All groups share one centre, and each spreads out both ways along 13 directions, with some noise.
(in the rows, 128 means zero)
Known rows, each followed by its group:
[137  41 161 154 136 137 125  93 164 129 125 137 115 167 129 110 111 141
 101 100 129]	J832
[135 122  99  97 104 170 176 134 103 113  41 135 139 137 146 106 142 127
 141 109 150]	J544
[109 159 154 160 148 153 136 110 124 139 178 143  66 124 147 141 116 127
  92 111 121]	J544
[ 98 129 136  71 161 125 132 119 147 109 135 112 121 128  99  92 148 165
 111  87 168]	J255
[116 111 166 164 134 134 132 136  87 175 139 118 146  84  97 128 123 128
 122 125 151]	J832
[128  85 126 138 142 118 134 119 114 140 165 124  91 166  92 163 133  96
 103 152 140]	J255
[134  82 154 149 138 106 133 154 101 163 120 121 132 128 147 112 123 148
  71 138 167]	J544
[103 138 152 128 148 148 159 144 140  79 143 128 138 135 126 112 135 121
 136 126 145]	J255
[142 131 100 128 124 147 151 146 150 127 132 135  97 115 153 120  99 122
 105  87  74]	J399
[118 121 147 120 136 164 176 114 122  90 149 127 108  98 174 124 100  93
 140  84 141]	J255
[127  93 114 152 142 193 157  90 147  91 102 156 101 173 139 153 115 138
  85  93 106]	J645
[ 96  98 127 191 151 128 205 155  96 129 145 150 116 159 163  90 138 134
 103 145 147]	J255
[170 122 156 121 130 162 118 127  97 103 101 141 164 103 126  74  89 122
  85  97 130]	J399
[113 124 141 101 131 101 121 145 141 138 185 102 121  79 107 120 109  82
 107 117 117]	J832
[140 100 129 145 124 125 152 132 150 142 160 121 124 146 105  90 103 127
 122  89  94]	J832
[102  52 143 163 187  39  99 145 114 169 162 175 105 102 126  60 130 157
  93 186 126]	J645
[ 86 113 141 119 174  68 112 104  97 189 127 119  95 106 122  93  91 137
 144 113 157]	J399
[168 144 151 120 148 161 110 145 124 113  68 119 138 146  74  71  84  92
  84  71 129]	J645
[139  46 136 177 119 117 164 151 136 115 138 153 172 124 163  84 147 126
 144 148 122]	J255
[138 101 112 119 132 140 179 159 104 121 143 150 107 109 134 145 111 132
 117 159 105]	J399
[ 86 140 139 157 186 156 145 126 146  54 133 165 139 134 126 108 110 147
 103 135 112]	J399
[120  74 114  97  74 161 175  68 160 113 153 107 102 170 155 131 101  76
 134  83 116]	J645
[126 117 124 153 159 172 162 120 113  78 125 175  90 152 159 136 130 121
  92 139 123]	J832
[154 132 135  94 128 160 155  96 111 116 125 103 123 143 153 121  88 129
 129  53 166]	J399
[101 139 177 143 101 159 148 106 120 160 131 121 112 153  97 140 109 128
 153 127 141]	J645
[125 122 129 126 137 120 108 113 121 150 125 136  98 158  96 134 135 125
  92 136 136]	J544
[144 129 133 147 119 144 119 128 139 134 118 140 122 123 145  88 110 111
  98  88 108]	J255
[ 98 134 138 146 123 155 153 113 122 159 128 140 117 133  79 144 125 144
 158 125 111]	J645
[ 99  84 167 100 147 156 128 104 130  96 139 130 128  65 157 151 118 121
  82 118 159]	J832
[166 129 165 117 148 127  94 157 139 115 104 120 134 119 117 106 101 100
 110 116 134]	J645
[ 91 103 163 145 146 142 149 124 153 131 136 115 130 123 152 140 110 164
 131  96 148]	J544
[111 121 136 149 140 149 153 132 138 108 181 140 102 158  96 144 180 113
 111 155 141]	J399
[106 114 151 165 138 123 141 124 148 124 177 110 137 135 130 138 127 114
 138 121 136]	J832
[142 109 164 159 163 150  83  73  76 144 126 150  82 113 138 125  95  74
  54 110 158]	J544
[133  96 155 153 118 155 107 105 167 123 170 150  99 140  87 104 152  61
  85 123 114]	J255
[129  87 144 130 128 168 140  92 139 108 128 136  91 154 139 156  86 105
 101 108 119]	J645
[118  96 133 159 160 151 135  90 116  97 129 170  80 181 156 130 139 124
  83 150 149]	J832
[103 108 133 175 140 140 179  94 128 120 170 141 145 129 149  89  59 148
 147  81  92]	J544
[109 104 136 157 132 117 114 117 142 172 148 137  67 138 102 145 125  81
 131 149 106]	J255
[185  91 163 127 144 155 112 140 142  94 157 127 129 136 136 131 189 117
  85 131 183]	J544
[145 166 147 137 115 177 116 101  87 137 121 144  80 140 165 165 128 104
  87 130 151]	J544
[119 145 148 138 158 130 131 153 132 105 155 104 130 127 133 162  94 130
  98 121 133]	J832
[174 152 161 185 187 168 124 166 100  80 132 153 129 128 100 132  89  87
  81 131 116]	J832
[ 92 142 149 155 129 163 143 135 162  84 130 140 132 153 157 128 145 124
 115 136 128]	J399
[134 151 143 161 139 134 113 135 109 137 138 137 123  91 128 102 104  88
 109 113 111]	J255
[149 105 164 152 123 152 125 125 149 136 110 120 148 148  94 128 143 128
 154 104 151]	J832
[122 147 160 142 147 134 110  99 105  87 114 134 147 101 173  82  80  71
 142 102 145]	J399
[110 120 138 101 167 111 126 114 135 114 111 132 125 143 118 101  99 158
 139 125 140]	J399
[139 107 124 128 139 122 134 124 122 150 146 139  96  96 130  91 140 110
 121  97 133]	J399
[122 100 152  95 102 143 127 111 171 128 130 132 110 137 115  78 106 107
 134  98 102]	J645
[161  98 116 126 137 108 122 134 130 124 142 123 124 125 131  99 104  84
  94 106 118]	J255
[148 115 145 147 165 138 102 131 141  79 127 129 128 129 166 161 113 102
 112 129 137]	J645
[121 133 173 111  86 170 152 101 133 147 124 120 108 125 147 124 126 127
 161  93 151]	J255
[ 70 134 133 145 162 118  93  53 122 142  80 150 136 130  94 113  90 138
 173 121 121]	J544
[122 118 152 135 144 142 109  76  74 143 102 162 128  86  99  77 134 116
 129 125 154]	J832
[ 83 142 158 129 140 145 149 124 133  89 116 113 153 149 151 127  98 140
 110 112 151]	J399
[109 136 175 148 145 119 107  78 146 133 203 119 118  88  92 141  90  86
 204 113 112]	J544
[114 154 155 116  74 169 139 111  69 178  81 116 156  81 106  99 182 124
 144 106 191]	J832
[148 164 145 166 144 156 120 120 104  89 103 146 124 157 135 101  67  76
 101 115 110]	J255
[123  37 135 124 136 119 149 129 134 146  73 106 155 127 126 105 106 138
 124  81 152]	J399
[106  98 142 126 149  64  99 134 135 155 143 118 165  65 114 160 158 154
 231 179 147]	J645
[ 98 133 133 131 170 186 143  99  96  97 109 153  88  99 148 171 119 136
  90 112 147]	J544
[131 157 161 147 135 137 111 144 109 138 161 119 155  54 112 111 150 112
 114 114 148]	J255
[154  95 132 144 129 155 140 100 172  45 144 124 187 159 130 136  68 133
 134 106  83]	J544
[123 117 119 156 122 145 163  98 114 126 146 137 129 152 135 137 106 161
 147 124 115]	J544
[154 115 153 105 161 120  95 155 124 141  80 128 131  85 104 121 106 142
 130 120 137]	J645
[107 172 166 175 178 161  83  87 107 126 140 169  59 128 163 114  88 106
  20 102 125]	J544
[115 199 143 147 105 166 139 130 141 108 141 116 161 151 114  89 170 128
 132  93 148]	J645
[130 121 151  98 178 137 108 124 169  67 127 157 132 117 114 100 143 157
 144 125 133]	J399
[120 158 133 167 140 157 118  96  90 147  77 175 106 129 149 113  55 154
 100 111  82]	J255
[153  89 161 141 128 159 112  83 106 131  95 151 137 135 120 111 111 127
 135 115 147]	J832
[113 113 119 129 107  94 156  69 115 178 203  97 115 189 126 115  91 170
 115  95 133]	J832
[111 106 152 155 121 159 172 125 127 139 154 147 116 141  94 123 111 148
 108 138 110]	J645
[114  68 130 141 163 103 147 144 123 128 150 132 119 144  63 121 143 107
 116 171 133]	J399
[144 164 180  84 120 153 109 118 100 120 134 111 134  90 153 119 120 138
 124 106 183]	J399
[146 161 174 152 106 207 103 104 136 130 134 126 142  74 139 159 146 131
  95  73 138]	J255
[120 139 132 120 100 192 157  97 151 123 143 147  53 165 163 155 113 109
  84 101 104]	J645
[132 144 127 121 100 106 124 126 116 150 146 107 139 127 137 107  74 109
 122 111 109]	J832
[172  55 136 131 128 138 113 101 124 137  93 117 118 179  97 162 112 116
 113 120 147]	J645
[142  79 116  95 133 118 135 166 148 108  82 121 139 124 115 133 158 118
 135 151 147]	J544

New rows, each followed by its group:
[132  93 133 146 151 147 156 129 126  78 151 152 123 110 151  91 173  70
 133 134 148]	J399
[156 126 158 173 149 167 132 133 101 103 119 148 133 132 119 124 113 106
 100 127 135]	J832
[130 123 133 102 115 149 121  91 112 169 129 133  73 124  98 121 124 114
 101 102 125]	J645
[140  89 130 143 143 140 136 109 133 104 135 131 130 150 122 129 115 111
 111 114 128]	J645
[120  81 118 146 148 131 147 105 106 116  99 147 142 148 127 102 111 161
 103 118 137]	J544
[131 135 154 151 114 137 115 110 105 119 110 124 145 139 142  86 100  79
 108 110 145]	J399
[ 86 115 141 143 168 111 127 147 102 163 117 144  83 125 137 143 129 167
  65 158 146]	J544
[137  76 155 135 104 190 168 114 153 117 109 133 139 144 151 125 144 152
 116  83 146]	J832
[183 124 136 152 100 155  89  67  91 159  90 110  88 187 136 219  64  82
 126 128 127]	J255
[112 103 162 159 143 140 149  77  87 112 193 134 133 121 107  97 110  90
  98 119 148]	J645
[139 118 137 180 125 129 137 150 135 142 113 132 122 162 116 138 138 103
 167 143 117]	J832
[ 81 112 138  90 128 133 157 153 155 131 116  94 135 134 101 155 103 163
 111 108 133]	J544
[128 110 123 124 145 132 131 105 161  97 146 145 112 154 124  85 119 111
 117 101 104]	J832
[120 106 114 129 126 114 144 112 128 127 162 118 123 136 116  94 118  83
 122 111 123]	J645
[ 75  80 144 142 156 118 165  93 148 127 158 119 160 133  83 120  65 179
 147  94 110]	J544
[122 100 158  97 122 134 154 119 130 112 149 133 133 127  98  91 129 129
 153 138 140]	J255
[106 126 137 142 139 133 119 164 169 136 108 129 133  78 140  98  83 147
  85  78  72]	J399
[101 121 127  95 176 109 153 162 164  76 158 127 126 106 124  39 125 101
 108  87 121]	J255
[ 56 109 102  93 103 125 165 102 114 166 145 137  87 108 149 101 175 148
  98 113 156]	J832
[144 127 138 119 135 164 143 128 147  95 158 122 120 141 109 101 102 100
  73  75 113]	J544
[156  25 110 123 143 139 173 127 103 162 110 132 127 111  94 123 131 164
 114 101 138]	J399
[127 168 110 105 146 149 153 123 124  88 156 139 105 132 122 109 131 113
 117 109 116]	J832
[154 163 146 133 180 132  60 134 117 126 100 144 117  89 111 157 148 127
 130 135 150]	J645
[ 89 101 137 143 152 139 138 116 176 100 140 158  78 115 144 119  98  73
 146 118  77]	J255
[120 133 120 155 118 130 135 155 155 100 109 136 144 130 155  96 108  84
 158 120  87]	J832
[107 119 138 124 172 116 120  99 130 135 165 126 101 144  93 113 148 144
 111 107 155]	J832
[169 101 120 171 133 150 169 119 126 103 184 157 131 168 143 106 155 164
 107 126 124]	J544
[149 106 140 133 137 143 126 129 151 112 129 128 110 161 117 145 121 112
 132 125 123]	J832
[113  94 136 139 120 130 141 134 165 139 117 120 111 165 133 146 152 133
 130 123 142]	J832
[107 109 143 156 116 137 151 121 118 149 125 111 129 154 133 112 123 104
  94  95 153]	J399
[174 151 169 170  99 209 180 160 109 110 125 110 175 133 129 150 113 129
 121  94 138]	J832
[112  81 188 155 124 124 103 141 150 158 114  86 157 117 132 179 133 126
 138 132 173]	J832
[110 128 141 131 134 120 118 112 146 134 127 126 142 147  91 113 112 153
 136 127 121]	J544
[142 123 160 122  96 170 159 103 118 125 126 113 137 124 161 144 122 138
 151 105 156]	J255
[105 103 148 124 138 138 127 132 119 117 127 145 131  58 138  95 112  91
  87 116 127]	J832
[159  95 108 132 128 151 119  72  89 102  93 144 132 145 121 148  91  88
 128 126 124]	J544
[141  98 130  87 149 113 142 101 106 166 150 106  91  90 131 154 124 140
 183  99 167]	J399
[177  92 121 152 131 147 126  95  93 109 108 138 135 143 144 178  63 117
 124 143 111]	J255
[124 128 144 132 131 143 153 104  89 134 131 101 139 152 149 111 108 121
 105  87 181]	J645
[118 116 121 139 153 136 137 110 158 103 139 120 119 151 120 129 102 107
 136  91 114]	J399
[103  96 123 109 116 153 148 140 189 120 192 155  81  79 106  95 137  98
  90 102  58]	J255
[103 108 117 135 125 120 169 115 167 124 184 120 134 151  87 129 103 156
 169 113  82]	J544
[140 129 126 127  92 144 160 133 144 105 147  97 152 162 131 129 133 101
 132 107 137]	J645
[ 97 118 148 140 145 141 160 144 142  65 170 129 134 165 115 129 159  67
 125 164 154]	J399
[171  85 116 123 139 128 144 137 100 113 121 159 121 122 119  66 111  89
 109 125 119]	J399
[124 145 156 143 135 141 121 140 131 119 150 120 128 123  98 121 141  96
 115 135 139]	J255
[152  56 116 132 140  87 118 107 112 139 124 111 143 116 155 169 105 126
 170 145 148]	J255
[146 143 148 142  93 164 116 146 148 140 146 129 118 103 147 106 156  98
  82  96 113]	J399
[127 113 148 156 113 123 113 117 125 133 115 127 136 141 149  86  99  86
  91 122 127]	J832
[107 124 164 159 154 135 133 132 129 102 142 137 144 114 135 130 111 127
 145 144 132]	J645
[106 128 154 161 122 157 100  90 140 152 106 157  89 170  92 138 123 129
 112 141 108]	J255
[ 99 147 150 107 118 170 149 118 156 111 134 134  94  96 134 156  92 118
 164 118  91]	J255
[116 164 149 104 123 150 143 152 132 100 126 129 126 126 155 134 108 149
 104 138 124]	J399
[125 111 137  92 120 127 167 117 124 138 156 117  89 144 128 108 115 102
 135 102 143]	J255
[132 145 116 106 109 131 136 148 132 161 118  98 109 126 148 186 118 146
 143 116 127]	J255
[109 197  75 132 111 196 165 126 149 135 112 140 116 139  94 120 185 157
 123  69 100]	J645
[148 108 147 152 139 152  90 124 158 135 131 142 131  54 136  66 142  94
 104  51 109]	J399
[144 124 142 156 118 148 114 134 142 134 139 115 127 111 157 127 140  80
 109  88 136]	J255
[129  60 128 116 149 113 134  83 172 127 181 130  82 185 119 125 101 147
  96  99 113]	J832
[134  39 104 157 136  75 180 153 102 179 180 134 121 114 127 129 130 141
 161 168 114]	J544
[115  96 105  92 161 158 152 110 130 102 111 175  81  94 130 114 126 136
 120 117 110]	J832
[105 115 113 114 161 123 133 141 147 125 184 135  90  79 108 124 126  95
  80 101  92]	J255
[129 115 147  98 102 173 159 125 159  93 168 132  60 125 252 228 109 128
 110 141 121]	J645
[120 146 145 134 170 117 114  85  78 158 103 122  98 135 138 117  81 121
 132  90 162]	J255
[129 108 123  91  99 159 203 143 147 120 154 103  85 160 162 180 110 108
 153 123 125]	J255
[101  98 156 138 167 125 140  99 117 123 160 122 123 116 121 115 162  98
 150 115 187]	J399
[146 105 137 139 145 171 169 119  95  68 126 153 148 154 121  71 130 104
  89 115 157]	J399
